The groups are shells around one centre, one inside the other: the same stretched ball of 2 dimensions in 10 sizes.
In the rows, zero is written as 128.
Known rows, each followed by its group:
[ 81 100 153 125 129 141 143 142 165 119 117 127 122 110 142 112 124 156
 152 107 147 179] | Q_344
[ 86 108 123 134 132 133 130 148 162 136 132 125 136 104 135 131 125 152
 155 100 165 174] | Q_681
[103 133  47 137 141 123  82 172 134 163 167  98 182  92 134 187 126 128
 172  98 183 161] | Q_418
[ 95 119 102 116 136 140 103 165 138 128 137 100 160 105 150 154 123 131
 167 113 146 169] | Q_800
[102 130  59 131 140 127  86 171 134 155 160  98 178  95 139 180 125 128
 171 102 174 163] | Q_800
[ 72  85 213  98 123 161 164 135 167  77  83 126 100 125 162  76 120 157
 149 125 103 187] | Q_681
[107 137  41 128 143 127  73 179 125 158 167  88 191  93 142 194 125 119
 176 104 173 160] | Q_407
[ 91 115 104 132 134 132 116 155 153 141 140 115 149 101 137 146 125 144
 161 101 166 171] | Q_487
[ 88 111 113 137 133 130 125 150 160 142 137 123 140 102 133 137 125 151
 157  98 170 173] | Q_407
[102 130  66 124 140 132  85 173 131 146 155  93 178  98 145 177 124 124
 173 107 163 164] | Q_344
[ 94 117 110 113 135 142 106 163 139 123 133 100 157 107 152 149 122 132
 167 115 141 170] | Q_434
[ 74  88 205 101 124 159 160 137 166  83  88 125 103 123 160  81 120 157
 149 123 108 186] | Q_97
[ 90 114 107 134 134 131 120 153 155 141 139 118 145 102 135 142 125 147
 159 100 168 172] | Q_418
[ 96 123  72 144 138 122 104 160 150 161 158 115 162  94 128 165 127 142
 163  93 187 166] | Q_99
[106 137  37 137 143 122  76 176 131 167 171  95 188  91 134 194 126 124
 174  98 185 159] | Q_97
[ 99 127  67 135 139 126  94 166 141 155 157 104 170  96 135 172 126 133
 168  99 176 165] | Q_487
[ 82  99 169 103 128 153 139 148 154  96 104 114 124 117 159 107 121 145
 157 121 118 180] | Q_434
[106 137  34 142 143 119  77 174 133 172 174  98 188  89 131 195 127 126
 173  95 191 159] | Q_276
[107 138  31 139 143 120  73 177 130 170 174  94 191  90 133 198 126 124
 175  97 188 159] | Q_276
[ 99 128  56 146 140 119  95 164 145 168 165 110 171  92 127 176 127 138
 166  92 192 164] | Q_99

New rows. What belongs after each?
[ 96 123  79 136 137 127 103 162 146 152 152 110 162  97 134 163 126 138
 165  98 176 167] | Q_800
[ 91 112 132 104 133 149 115 161 140 108 120 100 148 112 159 135 121 133
 165 121 126 173] | Q_407
[ 82 101 153 121 129 143 140 144 163 116 116 124 124 111 145 113 123 153
 154 109 143 179] | Q_487
[ 98 123  94 112 137 141  95 169 132 128 140  93 167 104 154 161 123 126
 171 115 143 167] | Q_407
[ 76  93 177 119 126 146 155 137 170 106 105 131 110 115 146  96 123 160
 149 110 136 183] | Q_276
[ 80  98 161 120 128 144 145 142 164 112 111 125 120 113 146 107 123 155
 152 110 139 180] | Q_800
[ 80  96 180  98 127 157 143 147 155  88  98 114 120 120 163 101 120 146
 156 125 110 181] | Q_276
[ 72  86 207 106 123 156 166 133 172  86  88 131  99 122 155  78 121 161
 147 119 114 187] | Q_276
[ 78  94 184 102 126 156 147 144 159  90  97 118 116 120 160  97 121 150
 154 122 113 182] | Q_418
[ 70  83 213 109 122 155 171 130 176  86  86 136  93 122 153  72 121 165
 144 118 116 188] | Q_99
[104 133  47 136 142 123  82 173 134 163 167  98 183  93 135 187 126 127
 172  99 182 161] | Q_418
[ 97 125  71 139 138 125  99 163 145 157 157 109 166  95 132 168 126 138
 166  97 181 166] | Q_418
[ 91 116  99 135 135 130 114 156 152 145 143 116 151 100 135 149 125 144
 161 100 170 170] | Q_434
[ 73  85 216  94 123 163 163 136 165  73  80 123 100 126 165  75 119 155
 149 128  98 187] | Q_99
[ 86 104 158  99 130 154 128 154 147  96 108 106 134 116 162 118 120 139
 161 124 115 177] | Q_407
[ 95 122  81 137 137 127 105 160 148 152 152 111 160  97 133 161 126 140
 164  98 176 167] | Q_434
[110 143  18 138 145 119  64 181 124 174 180  89 199  88 134 208 126 119
 178  97 190 156] | Q_99
[ 72  86 211 101 123 159 164 135 169  80  85 128  99 124 159  77 120 159
 148 123 107 187] | Q_276
[ 87 106 146 106 131 150 125 155 147 106 115 107 138 113 157 124 121 139
 161 119 126 176] | Q_434
[108 140  22 144 144 117  71 177 130 177 180  95 194  87 129 203 127 124
 175  94 196 157] | Q_407
[ 86 105 151 105 131 150 128 153 149 103 113 109 135 114 158 120 121 141
 160 120 124 177] | Q_434
[102 133  43 146 141 118  86 169 140 172 171 105 180  90 127 187 127 133
 169  92 195 161] | Q_407
[ 79  96 170 116 127 147 148 141 165 106 107 126 116 115 148 102 122 156
 152 112 134 181] | Q_800
[ 89 112 115 130 133 134 122 153 155 136 135 118 143 104 138 138 125 146
 159 103 162 173] | Q_487
[ 92 113 125 106 134 147 112 162 139 112 124  99 151 110 158 140 121 132
 166 120 130 172] | Q_681
[ 85 104 155 103 130 152 129 153 149 100 110 108 134 115 159 118 121 140
 160 122 120 177] | Q_344
[ 81 100 157 120 128 144 142 143 163 114 114 124 123 112 146 111 123 154
 153 110 141 179] | Q_487
[ 81  98 174 103 128 154 142 146 156  94 102 115 122 118 159 104 121 147
 156 122 117 181] | Q_434
[ 69  82 218 106 122 157 173 129 176  82  83 135  92 124 155  69 121 165
 144 119 112 189] | Q_99
[ 80  96 180 102 127 156 145 145 157  91  99 117 118 119 160 100 120 148
 155 123 114 182] | Q_418
[106 136  43 129 143 127  74 178 126 158 167  89 189  94 141 193 125 120
 176 104 174 160] | Q_681
[ 71  84 214 105 122 157 168 132 173  82  85 132  96 123 157  73 121 162
 146 121 111 188] | Q_681
[ 97 125  68 144 138 122 101 161 148 162 159 113 164  94 128 168 127 140
 164  93 187 166] | Q_407
[ 86 106 147 107 131 150 127 154 149 106 115 109 136 113 157 122 121 140
 160 119 126 176] | Q_800
[ 87 107 149 101 131 153 123 156 144 100 112 104 139 115 161 124 120 136
 162 123 119 176] | Q_407
[ 97 122  92 118 137 137  99 167 136 133 142  98 165 103 148 160 123 130
 169 111 151 167] | Q_800
[ 90 110 134 106 133 148 117 159 143 109 120 103 145 112 158 133 121 135
 164 120 128 174] | Q_97
